There are 5 ways to turn a row about zero (a turn may also mirror it). The second row of each pair is the first, turned, with some noise. The first 45 pairs use one turn. New pairs use 3 turns, one after the other, and a turn may come again.
In the rows, 128 means zero.
Known pairs, each followed by its turns in order:
[124  91 141 115 124 131  85 127]
[ 93 166 129 140 120 101 128 118]  A

[158 132 145 106 124 126 132 145]
[114 102 127 126 137 149 149 128]  E

[143  67 206 112 128 131 104 147]
[131  60 100 134  78 163 117  84]  K

[148 137 124 109 118 152 117 134]
[131 110 124 153 153 136 137 123]  R

[103 180 131 114 115 119 157 159]
[ 87  88 121 128 148 151 124 162]  C

[156 153 126  63  81 132 126 137]
[ 77 122  75 167 138 131 140 156]  K

[135 142  94 144 121  50 175 149]
[ 91 183 170 160 149 114 146  83]  K

[137 127 132 117 101 134  93  89]
[128 153 136 154 103 131 159 152]  E

[127 142 129 140 122  99 113 145]
[123 145 129 101 139 144 114 143]  A

[158 115 129 145 136 117 188  89]
[125 154 148 154 126 109  67 108]  K

[ 92 116 188 119 150 127 145 117]
[118 174 116 108 173 163 112 129]  E

[123 127 206 121  91 142 186  52]
[147 113 229 131 100  77 148 176]  R

[117 140 146 206 125 101  81 133]
[103 166 105 103 109 176  66 126]  A

[129 125  57 130 117 130 135 172]
[125 108  55 145 121 132 104 116]  R

[ 92 170 132 128 130 129 158 151]
[109  90 125 130 165 148 130 159]  C

[124 100 185 155  67 105 151  94]
[102 143 192 142  78  72 136 133]  R

[130 162 114 179 105 114 116 143]
[102 112 145 130 120  77 117 150]  E

[129 105  91  50 158 132 106 100]
[119 143  57  96  98  76 138 134]  K

[134 122 124 130 143 128 145 145]
[122 120 144 123 131 132 150 127]  C

[161 118  99 137  98 100 162 165]
[162 134 149 131 158 127 111 186]  A

[162 130 139 141 106 155 156 167]
[117  70 133 143 150 139 114 147]  E

[135 149 117 127 120 112 125 133]
[139 125 126 106 145 127 118 135]  A

[194 198 117 104 139 148 141 143]
[ 79  72 176 148 116 145 150  86]  E

[126  69 164 100  96 206 148 128]
[101  73  81  95 139 162  59 133]  K

[204 124 127 110  76 177  50 147]
[ 86 150  76 138  78  44 113  78]  C

[114 154 109  95 130 144  92 135]
[116 139  98 110 160 113 155 103]  A

[ 85 115 147 168 164 123 182 118]
[146 136 133  52  98  97 121 149]  R

[153 132 151 121 101 131 130 137]
[116 105 117 162 127 147 123 131]  K

[101 140 105 118 116 137 128 169]
[150 122  94 141 133 125  95 106]  R

[138 137 133  99 145 188 135 101]
[140 136 155 175 140 167 125 100]  E

[ 63 114 179 124 106 190 130 166]
[172 140 169 117 203 151  93 169]  E

[141  88  50 119 123 117 155 130]
[131 116 162 175  92 159 154  82]  C

[109 145 195 116 128 120  87 164]
[135 173 163 130 178 109 106  88]  R

[144 134 165 130  50 125 136 123]
[ 99 115 144 131 120 160 132 201]  E

[130 123 119 164 169 130 116 132]
[158 112 156 115 141 104 137 117]  C

[111  75 155  72 131 101 108 121]
[ 87 150 182 121 113  87 153 121]  A

[ 61 104 158 124 148 125  87  88]
[173 171 169  98 103 150 151  88]  R

[ 93 112 121 113 164 110 206  94]
[167 123 146 123 137 211 175 152]  C

[121 136  54 150 126 148 136 132]
[130 147 139 104 189  91 134 145]  K

[ 89  90 133 148 123 141 113 161]
[ 98 168 132 159 122 156 140 139]  A

[119 126 125  98 135  98 131 168]
[ 88 121 150 108 124 155 120 121]  C

[ 95 148 138 162 112 137 132 184]
[128 121 116 106 141  93  79  87]  R

[ 58 159 106 191 157 137 116 133]
[162  78 150 141 210 115 111 128]  C

[ 61 107 206  86 125 132 115 166]
[ 34 136 145 119  97 138 188 148]  A

[ 94 206 118  78 122 152 153  94]
[ 95 176 122 122 110 134 127 220]  K

New pairs, each followed by its turns in order:
[159  73  99  95 124 124 147 116]
[119 100 133 108 166  72 133 100]  C K C

[156 138 106 139 137 148 139 141]
[124 119 162 139 104 121 136 145]  K K R

[ 50 112 135 148 131 102 133 124]
[155 151 137 123 181  72 143 146]  R R C

[127 139 118 145  98  78 114 124]
[120 135 131 120  97 146 182 139]  E A A

[206 139 159 175 126 118  55 119]
[119  80 144 105 100  32 106 154]  R C K

[117 120 139 162 140 100  73  90]
[104 123  97 148 123 191 144  98]  A C R

[ 91 122 146 113 146 114 124 127]
[154 125 169 134 145 123 133 135]  A K E

[124 128 138 157 124  72 137  82]
[139 152 152 178  88 139 115 148]  C K A

[120  76 123  61 157 111 119 131]
[147 143 120 189 136 128 100 183]  E E E

[ 99 121 128 106 206 117  51 137]
[150 160 138 131  88 201  71 175]  C A C

[117 175 146 152 119 146 150 117]
[132 120 151 104  84 109 120 105]  K E K

[131 169 174 105 135 136 125 144]
[140 147 185 113 112 133 132 133]  K C K

[121 148 125 162 108 114 130 109]
[112 136 139 136  94 136 144 102]  A K C

[149 139 127 116 130  95 128  80]
[133 160 125 106 167 126 156 116]  R E R

[150 104 119  50 102 147  73  73]
[193 161 105 149 192  81 140 172]  E E E

[110 116  52  50 111  58 135 161]
[125 136 103 164 161 245 147 101]  A K K

[147  77 117  57 138 157  70 175]
[123 118 128 180 142 186 141 219]  C E K

[153 131  94  66 120  61 133 152]
[ 70 138 203 123 163 135 136 102]  K K E

[131 121 148 143 122 151  94 132]
[112 155 145 119 147 117 115 108]  K R K

[152 150 123 206 104  56 129  91]
[121 234 129 126 140 123 178 138]  A A K

[ 96 130 144 130 206 133 128 142]
[ 90  88 150 104  98 107 149 161]  E K E

[136 141 193 122 106 206 106 108]
[129 131 178  89 111  84 192  91]  E R A

[183  71 136  92 118 112 130 114]
[129 151 132 145  77 160 148 183]  R C A

[102 154 121 122 148 155 133  90]
[102 150  83 148 141 149 122 119]  E C R

[162 122 147 152 157 139 121 127]
[129 148 117 135 133 147 168 157]  R A C

[132 135 163 128 139 119 142 146]
[153 113 130 101 114 132 107 119]  A C R

[180 125 206 136 140 158 117 167]
[157 140 120 157 109  63 122  56]  K K A

[104 140 122 131 172  50 129 131]
[133 141  83 162 152  91 143  68]  E C C

[125 106 115 108 125 206 129 124]
[125  80  97 182 140 141 112 157]  C C E

[171 102  89 126 101 147 137 181]
[129  92  96 167 190 136 122 135]  A A R

[197 117  83 133 108 151 130 132]
[140 146 174 166 120 185 119 135]  A E C

[124 134  88 118 146 122 113 138]
[129 125 104 164 120 102 144 132]  A C R

[151  81 128 147 101  50 108 134]
[ 90  99 108 125 195 134 125  62]  E A E

[128 108 116 206 139  50 125 114]
[173 123 144  93 186 193 160 100]  R A C

[161 137 146 137 139 206  50 149]
[176 184 121  53 126  95 176 128]  E E K

[129 119 152 120  50 153 120 151]
[118 188 168 163 129 156 102 130]  C E R

[118 150 128 139 132  96 120 116]
[143 118 115 121 136 135 135  92]  E C R

[154 100 142 132 127 129 121  92]
[128 151 131 142 123 141 116  85]  E R C

[183 116 149 106  50 118 104 149]
[174 156 188  83 171 122  93 121]  E R A

[137 119  91 142 136 108 143 135]
[141 130 121 160 104 109 130 138]  R R E

[ 50  93 150 126 160  99 153 131]
[102 117 178 154 191 162 103 150]  K E E

[104 128  96 133  72 124 158 180]
[193 127 152  79 103 140 114 106]  A E C

[141 128 109 155 144 121 118 168]
[118 139 175 136 156 119 121 135]  E A R

[ 83 115 120 123 143 115 110 135]
[137 160 165 116 123 148 142 131]  K A C

[151 166 155 118  65 156  96 121]
[149 116  73  98  90 128 162  87]  C A A

[125  92 123 167  52  91 160 140]
[131 128 165 127 130  97  69 200]  R K K

